The rows are grouped in 4 ways, from coarse to fine. Each group lies inside one group of the grouping before and may be the whole of it. The rows also spread widely along 12 directions, which tell nothing about the answers.
(in the rows, 128 means zero)
Some rows, each with its group in each grouping after it:
[107 115 129 114 121 158 137 111 131  89 142 121 123 192  72 141 202 161
 149  92 161  55 105  78  63 113 101  76]
rad K_291 gudo K_144
[127 134 130 107 157  80 133 102 145 132  96 103 130 121 100 130 110 162
 144 161  47 100 115 100 113  93 128 120]
rad K_291 Vutaz K_624
[146 126 138 119 122 107 141 136 158 112 122 147 124 117 125 185 184 162
 115 123  88 103 119 140  91  42 159 130]
Noze K_921 mez K_619
[169 128 125 117 127 128 109 103 126 138 146 119 116 101  97 101  72 129
 181 123 174 134  91 180 160 142 117 123]
Noze K_921 Bar K_242
[142 103 122 101  50 169 126 119 161 110 144 132  85 177 100 150 151 134
 147 136 192 133 130 136  26  69 159  90]
rad K_821 Kibi K_925
[115 100 166  76 103  92 131  88 161 126 152 162 143  91 122 110  96 136
 155 129 110  84 148 122 137  94 165 127]
Noze K_921 tokap K_205
[158 150 157  79  91 180 113 110 152 136 138 148 146 136 138 158 165 106
 140 178 123 163 149 103  43 145 110 153]
rad K_821 Kibi K_664
[166 192 128 120 120 133  91 104 124 155 159 127  86 127  87 137 135 146
 143 160 153  96 129 148 104  98 139 135]
gere K_529 tari K_533
[ 98 119 110 142  89 138 173 141 152 130 124 170 139 125 159 142 207 149
 122 113 121 101  80 142  75 127 109 118]
letiv K_777 gabot K_947
[158 137 114 142 158 119 127 133 122 114 128  66 114 147  85 115  90 153
 174 126 132 135 102 156 158 119 130  89]
letiv K_571 lupa K_884
[ 90 137  93 167 108 120 158 138 134 100 135  86  93 159 122 112 131 174
 143 125 121 134 111 109  78 137 105  20]
Noze K_791 zozuf K_87
[187  86 126  79 126 185 122  97 152 123  70  94 166 124  83 167 144 107
 136 136 101 185 136 155 114 135 102 149]
rad K_246 maku K_209
[154 117 124 144 148  80 112 114 102 118 129  99  61 132  91 102 101 119
 140 106 183  78  91 133 148  97 154 151]
Noze K_921 tokap K_234
[125 138 120 104  60 140 105  86 113 117 168 160 108 106  91 143 191 125
  97 104 177  90 146 180  89 128 131 132]
Noze K_921 mez K_116
[162  59 111 151 104 160 150 151 141 111 108  82 115 139 120 144 158 124
 124  67 161 165 136 148 119  84 159  92]
gere K_529 tari K_186
[122 121 148 142 133 136 155 154 132 117 122 158 173 120 163 147 220 123
 119  91 111  79 104 115 126 114 112 172]
letiv K_777 mip K_195
[198 147 166  99 175 103 125 109 162 157 115 137 134  82 117 171 108 132
 187 165  55 188 102 142 145 128 144 148]
gere K_529 Zezu K_484
[107  88 128 101 122  54 140  71 121 109 114 102  82 131  78 103 102 135
 151 129  95 105 121  97 104 138 147  99]
rad K_291 bezu K_46
[128 151 151 114 143 160 106  85  98 123 168  91 128 149  90 102 140 108
 163 115 152 118 156  82 127 210  84  92]
gere K_529 Zezu K_132
[139 148 122 119 128  95 120 101 121 141 130 103 115  99 116 108  82 125
 156 156 102 146 125 131 131 138 130 131]
rad K_291 bezu K_233
[184 169 107 135 114 144 115 127 117 138 133 121 103 117 110 162 164 122
 132 139 152 158  92 201 116 134 119 155]
letiv K_777 guzes K_873
[128 162 185 104 129 121 124 106 136 113 187 172 133 142 107 160 179 148
 174 129 136  91 129  78 103 115 140 113]
gere K_633 neta K_733
[148 165 119 133 132 125 135 126 149 127 161 116 120 131 101 125  90 176
 205 150 129 149  84 176 132 128 128  61]
letiv K_571 lupa K_884
[133 112 126 154 132 131 130 146 117 125 126  93 106 158 144  77 102 107
 157 120 184 106 103  86 114 113 117 127]
rad K_821 Kibi K_664
[169 125 128 129 175 169 138 141 149 148  96  74 117 172 115 117  95 149
 182 152 125 141  90  82 111 130 102 100]
gere K_529 tari K_533
[144  95 168  42 113 137 124  71 132 129 108 128 138 132  95 138 152  89
 134 160  87 143 148  93  94 204 113 180]
letiv K_777 gabot K_947
[114 100 154 146 130 102 168 166 135 106 129 108 136 142 176 123 156 119
 128 104 103 119 141  79 123  89 152 135]
letiv K_777 guzes K_873
[181 139 110 116 107 194  91 133 131 134 128 121 126 138  93 153 155 138
 115 115 197  87 105 181 117  69 113 157]
Noze K_921 mez K_619
[127 116 114 135 114  66 120 101  75 110 120  95  32 151  76 117 170  98
  95 114 160  83 117 124  98 140 151 166]
letiv K_777 gabot K_947
[110 157 120 127 100  63 131 101 141 133 161 149  60 106 115 114 100 161
 145 155 127  88 110 145  90  89 166 100]
Noze K_921 tokap K_205
[129 127 120 152 133 142 132 129 107 107 120  98 172 119 138 129 185 111
 121  97 113 136 141 129 130 139  96 113]
rad K_821 Kibi K_664
[127 175 122 111 124 113 108  95 109 122 129  95 101 138 101 140 150 130
 110 169  90 122 155 100  69 138 117 131]
rad K_291 bezu K_46
[193 115 141  84 118 163 108 111 163 121 105 104 148 129  77 178 123 132
 149 147 114 157 153 166 120  47 153 139]
rad K_246 maku K_209
[130  61 125 125 105 107 158 117 163 134 122 126  92 138 101 103  98 161
 178  98 153  97  94 128 121  75 169  75]
gere K_529 tari K_533
[173 143 166 108 160 154  86 128 118 119 130  63 112 175  81 153 145 119
 122 129 135  90 188  72 121  56 156 148]
gere K_529 Zezu K_132
[115 135 115 141 116 128 109 108  84 115 144  72 112 142 118  72 117  92
 135 121 164 122 158 106 121 165 100 111]
rad K_821 Kibi K_925
[159  37 171  65 133  71 164  69 171 131  94 157 106 109  80 147 129 131
 185 117  78 136  90 105 115 143 169 128]
gere K_529 tari K_533
[151 167 180  97 152  92  93  79 115 141 183 108 130  94 101 104  70 112
 190 149 106 141 179 110 178 154 144 115]
gere K_529 Zezu K_132
[137  84 143 118 102 139 134 107 115 108 136 139 124 130 103 145 195 108
 127  70 170 117 120 118 120 151 130 136]
gere K_633 neta K_733
[160  64 193  74 181 103 164 119 173  91 106 113 144 172  84 158 127 150
 207 125  73 132  95  66 125 115 156 110]
letiv K_571 lupa K_884

New rows, each followed by its group in each grouping:
[118 112 156 178 114  63 148 149 104 109 185 132 116  90 172 105 124 108
 157  66 160 144 143 118 179 107 182 112]
gere K_633 neta K_733
[134 128 118 158  96 177 145 178 129 130 142  91 145 140 191 108 129 112
 125 115 162 161 143 132 120 117 119 124]
letiv K_777 guzes K_873
[122 145 107 137 137 175 128 130 138 132 123  90 141 175 114  87 104 160
 177 150 152  93  96  99 100 119  72  66]
rad K_821 Kibi K_664
[130 152 148 127 148 151 124 127 116 132 133  83 103 173 131 113 150 118
 127 152 119 113 159  37  75 152 111 127]
gere K_529 tari K_533
[146  95 169  64 124  86 120  71 134 132 114 152  78 120  94 122 127  96
 129 149 128  89 110  80  85 159 144 203]
Noze K_921 tokap K_234
[125  78 158 103 133  53 162 122 171 110  95 127  91 136 108 137 111 159
 151 138  72 101 104  73  98  69 171 114]
Noze K_791 zozuf K_87
[120 117 103 113 100 190 142 117 160 143 126 104 171 111 150  95  78 148
 159 140 122 167 125 149 118 168  82  69]
Noze K_921 tokap K_234
[109  70 167 111 135  56 153 109 122  90 134 117 103 139 111 112 134 116
 159  92 111 106 134  53 112 123 162 118]
rad K_291 gudo K_144
[131  86 148  95 152  64 151  90 130 107 105  98 125 117  86 119 115 131
 159 125  56 134 122 113 144 167 139 117]
letiv K_571 lupa K_884
[140  64 130 107 113  92 144 115 130 123  95 101  92 134 104 118 117 112
 135 118 123 128 117 129 126 116 160 149]
letiv K_777 gabot K_947
[151 125 139 121 153 111 130 141 156 135 114  91  89 151 129 109  55 151
 163 163 127 111 109  88 113  64 155 126]
Noze K_921 tokap K_234
[174 104 163  47 131 161 100  89 169 153  99  96 109 155  70 136  80 134
 155 181 102 116 154  86  93  95 145 147]
gere K_529 Zezu K_484
[153  89 139 116 142  87 125  96 118  94 116 104 117 137  70 141 152 119
 160  97 126 113 118 133 137  94 149 113]
rad K_821 Kibi K_925
[147 141 150 130 114  84 121 144 123 128 129 160 120  90 153 160 194 108
  85 114 117  88 138 114 100  54 169 219]
rad K_291 gudo K_144
[164 123 133 105 155 114 122 120 139 122  98 108 136 113  95 160 138 151
 128 130  83 111 123 146 140  69 139 140]
Noze K_921 mez K_116
[133 130 144 109  80  63 119  98 116 120 156 153  45 129  89 136 157 119
 122 134 152  78 128 141  86  90 189 172]
letiv K_777 mip K_195
[176 104 180  95 157  79 119 104 122 119 131 129 162  85 105 144 122 102
 172 111  89 134 138 153 210 115 163 180]
letiv K_777 mip K_195
[173 124 137 125  87 138 100 115 110 131 160 133 128  88 112 144 139 102
 134  92 185 156 146 186 164 115 158 155]
gere K_633 neta K_733
[125  79 166  79 117  96 148 105 159 118 126 137 146 102 131 124 101 134
 152 127  78 134 151 106 128 109 156 118]
Noze K_921 mez K_116
[173  91 176 109 147 168 138 133 155 126 137 123 183 127 137 146 145 116
 179  95 129 155 136 104 153 122 136 122]
gere K_529 tari K_533
[116 113 160  84 130 138 146  96 165 167 118 172 167 106 142  93 131 138
 156 147  94  65 107  72 113 156  94 151]
gere K_529 tari K_533
[122  99 129  86  81 121 145 103 169 130 105 164 109 117 114 148 167 157
 101 140 100  77 116 125  47  85 140 148]
Noze K_921 Bar K_242
[183 102 112 126 164 102 115 106 122 141  69  87 100 114  78 108  81 110
 151 132 137 120  80 155 165 105 120 177]
rad K_246 maku K_209
[160 144 119 115 134 112 122  98 148 136 137 117 104 124  61 148  86 188
 200 146 121 137  93 171 145  87 146  62]
gere K_633 neta K_733
[154 123 150  85 101 181 132 124 172 145 114 118 163 116 142 161 156 133
 114 160  74 164 188 107  78 104 136 134]
gere K_529 tari K_186
[157 198 117 142 134 185  92 128 112 150 163  87  96 168 102 108 121 142
 151 156 186 101 130 113 101 125 101 107]
gere K_529 tari K_533
[148 157 117 172 167 110 115 150 107 124 129  88 118 141 127 101 113 130
 164 123 155  96  97 122 151  76 118 120]
rad K_821 Kibi K_925
[125  75 131  75  72  80 157  91 175 133 101 155 123  80 109 140 125 149
 124 142  59 131 129 170  99 109 174 138]
letiv K_571 lupa K_884
[143 151 142 129 171 129 109 103  93 115 127  77 160 121 108 107 129  94
 144 127 112 130 153 104 166 170  83 143]
rad K_246 maku K_209
[166 174 133 128 142 152 114 158 135 117 123  72 147 140 129 166 149 143
 111 160  80 154 170 135 111  80 142 139]
letiv K_571 lupa K_884
[167 150 138 124  98 119 130 129 128 113 156 134  92 131 118 180 184 121
 135 131 140 164 123 166  87 110 158 139]
letiv K_777 guzes K_873
[122 113  97 137  85 110 125 118 108 113 121  96 125 109 104 131 175 133
  81  91 121  89 162 189 143  74 149 130]
letiv K_777 guzes K_873
[132 150 105 154 112  85 125 129 123 138 159 112  85 106 124  90  62 149
 178 131 158 132 103 155 134  98 147  91]
rad K_291 gudo K_144
[130 133 142 140 151 102 119 110 101 125 157 122 182  58 149  87 108 101
 148  86 128 120 137 157 221 164 111 138]
Noze K_921 tokap K_205
[139 106 151 114 157  34 155  99 139 115  97 131  93 115 108 148 144 131
 159 151  48 134 100  92  94 115 155 131]
rad K_821 Kibi K_664
[183  87 146 101 107 122 103 132 123 138 117  94 105 123 115 115  81  84
 136 127 172 140 143 154 162  79 182 198]
letiv K_777 gabot K_947
[170 121 170  93 120 130 124 101 149 137 130 174 143  88 116 191 210 109
 125 110 102 133 130 137 105 125 146 175]
gere K_529 Zezu K_132
[154 141 139 139 105 201  93 138 108 138 165  92 153 124 143 110 137  88
 122  93 196 137 182 130 145 133 118 137]
gere K_529 Zezu K_132
[177 129 122 131 156 102 117 125 106 120  98  90  78 127 102 154 146 112
 111 129 121 137 104 134 113 121 130 169]
Noze K_921 mez K_619
[137  64 150 120 100 103 138 117 131  99 141 138 113 115 124 131 152 104
 126  68 171 107 131 131 131  97 174 145]
Noze K_921 tokap K_234
[130 155 123 116  88 195 117 117 159 176 160 146 146 112 144  90  92 142
 168 144 172 115 116 141 110 145  92 101]
gere K_529 Zezu K_132
[153 151 136 135 141 109 107 111 114  95 169 117 129 115  86 158 161 143
 146  93 147 101 134 173 160  80 154  99]
Noze K_921 tokap K_205
[140 159 196 144 163  85 106 135  95 102 194 128 146 119 131 133 154 112
 157  89 146  88 169  80 192  80 169 148]
gere K_633 neta K_733
[109 155 131 129 124 109 108  89  80  94 164 100 127 133  85 127 185 114
 117 100 137  86 160 110 120 148 117 117]
rad K_291 bezu K_233
[127 105 146 105 116  97 125  88 113 120 131 161 104 104 113 122 183  93
 104 100 153  69 105 113 107 164 125 190]
Noze K_921 tokap K_205
[113 154 138 124 100 154 127 121 135 143 162 144 183  92 155 114 130 144
 146 125 118 124 155 129 146 134 107 106]
gere K_633 neta K_733
[155 180  88 124  88 129  97  87 113 141 142 142  82 112  73 156 175 139
 114 144 164 110  86 197  70 131 113 140]
rad K_291 Vutaz K_624
[106  87  93 113  82 109 123  90 127 117 109  83 119 123  81 102 112 148
 106 109 119  91 153 153 116  87 141  91]
rad K_291 Vutaz K_624
[112 152 169 128 166 113 119 136 108 115 156 109 118 160 143  91 127 120
 136 133 141  48 138  29 119 117 111 150]
Noze K_921 mez K_619
[130 110 152 124 146  60 126  90 102  89 129 104 105 125  78 132 161 105
 130 102 110  95 155 105 139 102 153 141]
rad K_246 maku K_209
[108 104 103 135 113  93 145  90 121 121 124  74  82 134  84  98 113 154
 143 117 103 124 148 123 112 138 141  46]
gere K_529 tari K_533
[127 165 177  91 100 149 120 112 151 162 173 159 160  99 172 110 125 115
 142 169 106 124 181  79  98 145 128 153]
gere K_529 tari K_533
[139 166 143 147 154  62 132 115 115 124 138 142 120  96 135 136 160 122
 152 141  89 126 104 122 122 125 129 139]
rad K_821 Kibi K_664
[162 137 103 105 103 150 104  82 125 137 118 104 106 120  73 119 107 116
 148 151 155 150 122 175 112 150 102 129]
rad K_246 maku K_209
[139 143 185  96 129  95 115 102 136 130 167 180 111 122 112 110 125 115
 174 138 165  69  89  80 122 146 124 169]
Noze K_791 zozuf K_87
[176 167 120 127 109 128 100 122 115 164 127 102  37 134 119 127 119 106
 110 177 157 145 134 119  63 127 151 178]
gere K_529 tari K_533
[133 133 169 120  97 177 121 136 133 108 192 160 179 137 156 139 187 102
 147  87 194 114 137 104 104 126 122 138]
rad K_291 Vutaz K_624
[200 180 103 119 127 137  77  97 108 146 130 111 116  94  77 153 120 123
 146 146 154 152 103 215 143 118 122 159]
rad K_291 bezu K_46
[156  98 173 111 123 177 148 150 169 122 136 120 192 124 169 162 161 124
 149 110  93 175 177  95 118  96 150 112]
gere K_529 tari K_533
[131 124 155 154 110  79 144 148 104 116 159 152 102 110 172 125 188  82
 110  90 161 106 119 116 125 122 157 196]
letiv K_777 guzes K_873
[107 115 170  83  85 130 153 119 165 111 160 139 170 119 153 130 138 135
 140 143  74 144 185  99  90 132 151 109]
letiv K_571 lupa K_884
[152 109 123  93  90 101 105  64 115 138 124 145 116  82  82 111 129  97
 141 127 147 121 116 180 131 156 125 158]
rad K_821 Kibi K_664
[ 98  95 150 131  79 143 154 145 129  96 168 114 145 146 164 112 152 114
 139  91 144 137 177 102 110 123 150  96]
letiv K_777 mip K_195
[126 158 122 123 149 176 119 120 127 114 125  94 143 173  87 120 149 156
 153 137 139  88  98  89 104 162  55  83]
Noze K_791 zozuf K_87
[204 166 148 132 189 136 113 142 136 153 108 106 117 125 116 158 137 129
 154 156 113 138  99 116 134 100 128 172]
gere K_529 tari K_186
[ 89 122 107 158  89  95 138 122 128 142 159 147 145  59 168  61  91 138
 127  91 154  73 124 173 174 103 134 115]
Noze K_921 tokap K_234
[115  90 130 134 115  97 136 122 113 109 127 110 110 119 130 104 138 117
 106  89 140  85 137 114 131 107 138 135]
Noze K_921 mez K_619
[172 137 157  94 169 101 101 122 120 147  93  84 117 107 128 117  78 103
 117 174  77 131 152  90 144 113 135 205]
Noze K_921 mez K_116
[149 107 148 109 165  83 139 126 142 130  97  94 125 131 108 117  82 145
 171 148  69 108 118 111 162  81 151 141]
letiv K_777 mip K_195
[110 204 165 121 119 124 112 104  89 115 203 138 168 103 148 124 191  98
 127 131 112 117 183 117 137 190  98 143]
letiv K_777 guzes K_873
[142 106 126 113 172 125 146 127 152 124  68  81 158 120 128 141 123 149
 122 141  42 127 128 101 128 106 114 128]
Noze K_921 tokap K_234
[123  88 122  80  61 167 115  91 149 122 128  99 122 159  89 100  98 131
 145 144 157 118 167 121  75 100 135  85]
rad K_821 Kibi K_664
[134  97 177 121 127 108 133 103 135 120 191 131 136 110 123  92  82 110
 214  84 165 144 135 116 180 153 154  78]
gere K_529 Zezu K_484
[142 149 169 120 131 110 111 137  98 120 148 100 104 141 146 118 137  83
 118 147 125 122 175  76 118 129 149 195]
letiv K_777 mip K_195
[176 149 140  92  99 123 103 102 146 144 165 143 128  90  92 125  80 137
 180 149 151 141 115 206 156 116 156 139]
letiv K_571 lupa K_884
[164 120 169  56  98 115  87  78 131 139 144 142 170  53 115 133 106  95
 117 138  95 132 196 167 171 114 154 194]
Noze K_921 mez K_619
[165 120 154 107 138 112 123 124 135 120 131 117 159 105 111 147 124 131
 162 121  94 133 141 165 180  83 156 145]
letiv K_777 mip K_195
[137  91 155  65 135  95 126  83 150 105 106  92 108 163  57 145 111 149
 159 149  80  99 147  75  94  73 165 112]
rad K_291 bezu K_233
[178 138 178 122 150 105 107 132 123 130 156  97 119 117 130 133 107 102
 157 130 126 151 178 101 157  88 183 151]
gere K_529 tari K_533
[161 102 150  81 136  83 128  83 136 117 119 126 109 129  59 145 132 138
 167 128 108 102 103 151 146 107 153 137]
letiv K_777 guzes K_873
[206 161 159 104 185  81  92 101 125 141 136 129 115  82  93 146  85 119
 180 149 123 130  93 166 190 104 153 181]
Noze K_921 tokap K_205
[152  90 132  92 143  89 120  78 129 129  93 110  96 138  61 106 100 127
 169 141 126  89  89 116 124 118 127 136]
rad K_821 Kibi K_664
[132 160 167 102 169 109 125 112 120 138 145 110 112 160 119  84  91 123
 183 172 123  87 104  56 129 166  98 147]
letiv K_777 guzes K_873
[108 130 125 151  88 145 124 142 106  96 163 121 174 107 148 140 209 118
  88  63 144 102 184 137 125  87 134 122]
rad K_291 gudo K_144
[127 112 157 104  79 157 130 134 144 107 165 137 130 163 123 139 161 129
 144 114 163  97 157 116  93  81 158 125]
letiv K_777 mip K_195
[177  62 132 106 145 108 152 131 166 127  79 119 132 120  94 138 107 147
 168 111 111 124  64 159 154  90 153 148]
letiv K_571 lupa K_884
[121  93 146  72  86  92 105  71 131 117 129 125 101 121  61 103 108 127
 122 126 137  60 152 117 125 109 148 139]
Noze K_791 zozuf K_87
[142  88 104 127  98  62 117  91 102 123 107 126  29 133  69 110 137 110
 112 101 191  64  75 141  93  99 164 176]
rad K_291 bezu K_46
[152 164 101 158 120 132  92 145  97 154 140  84 100 115 140  76  67 105
 130 136 194 109 121 143 152  93 129 171]
rad K_291 bezu K_233
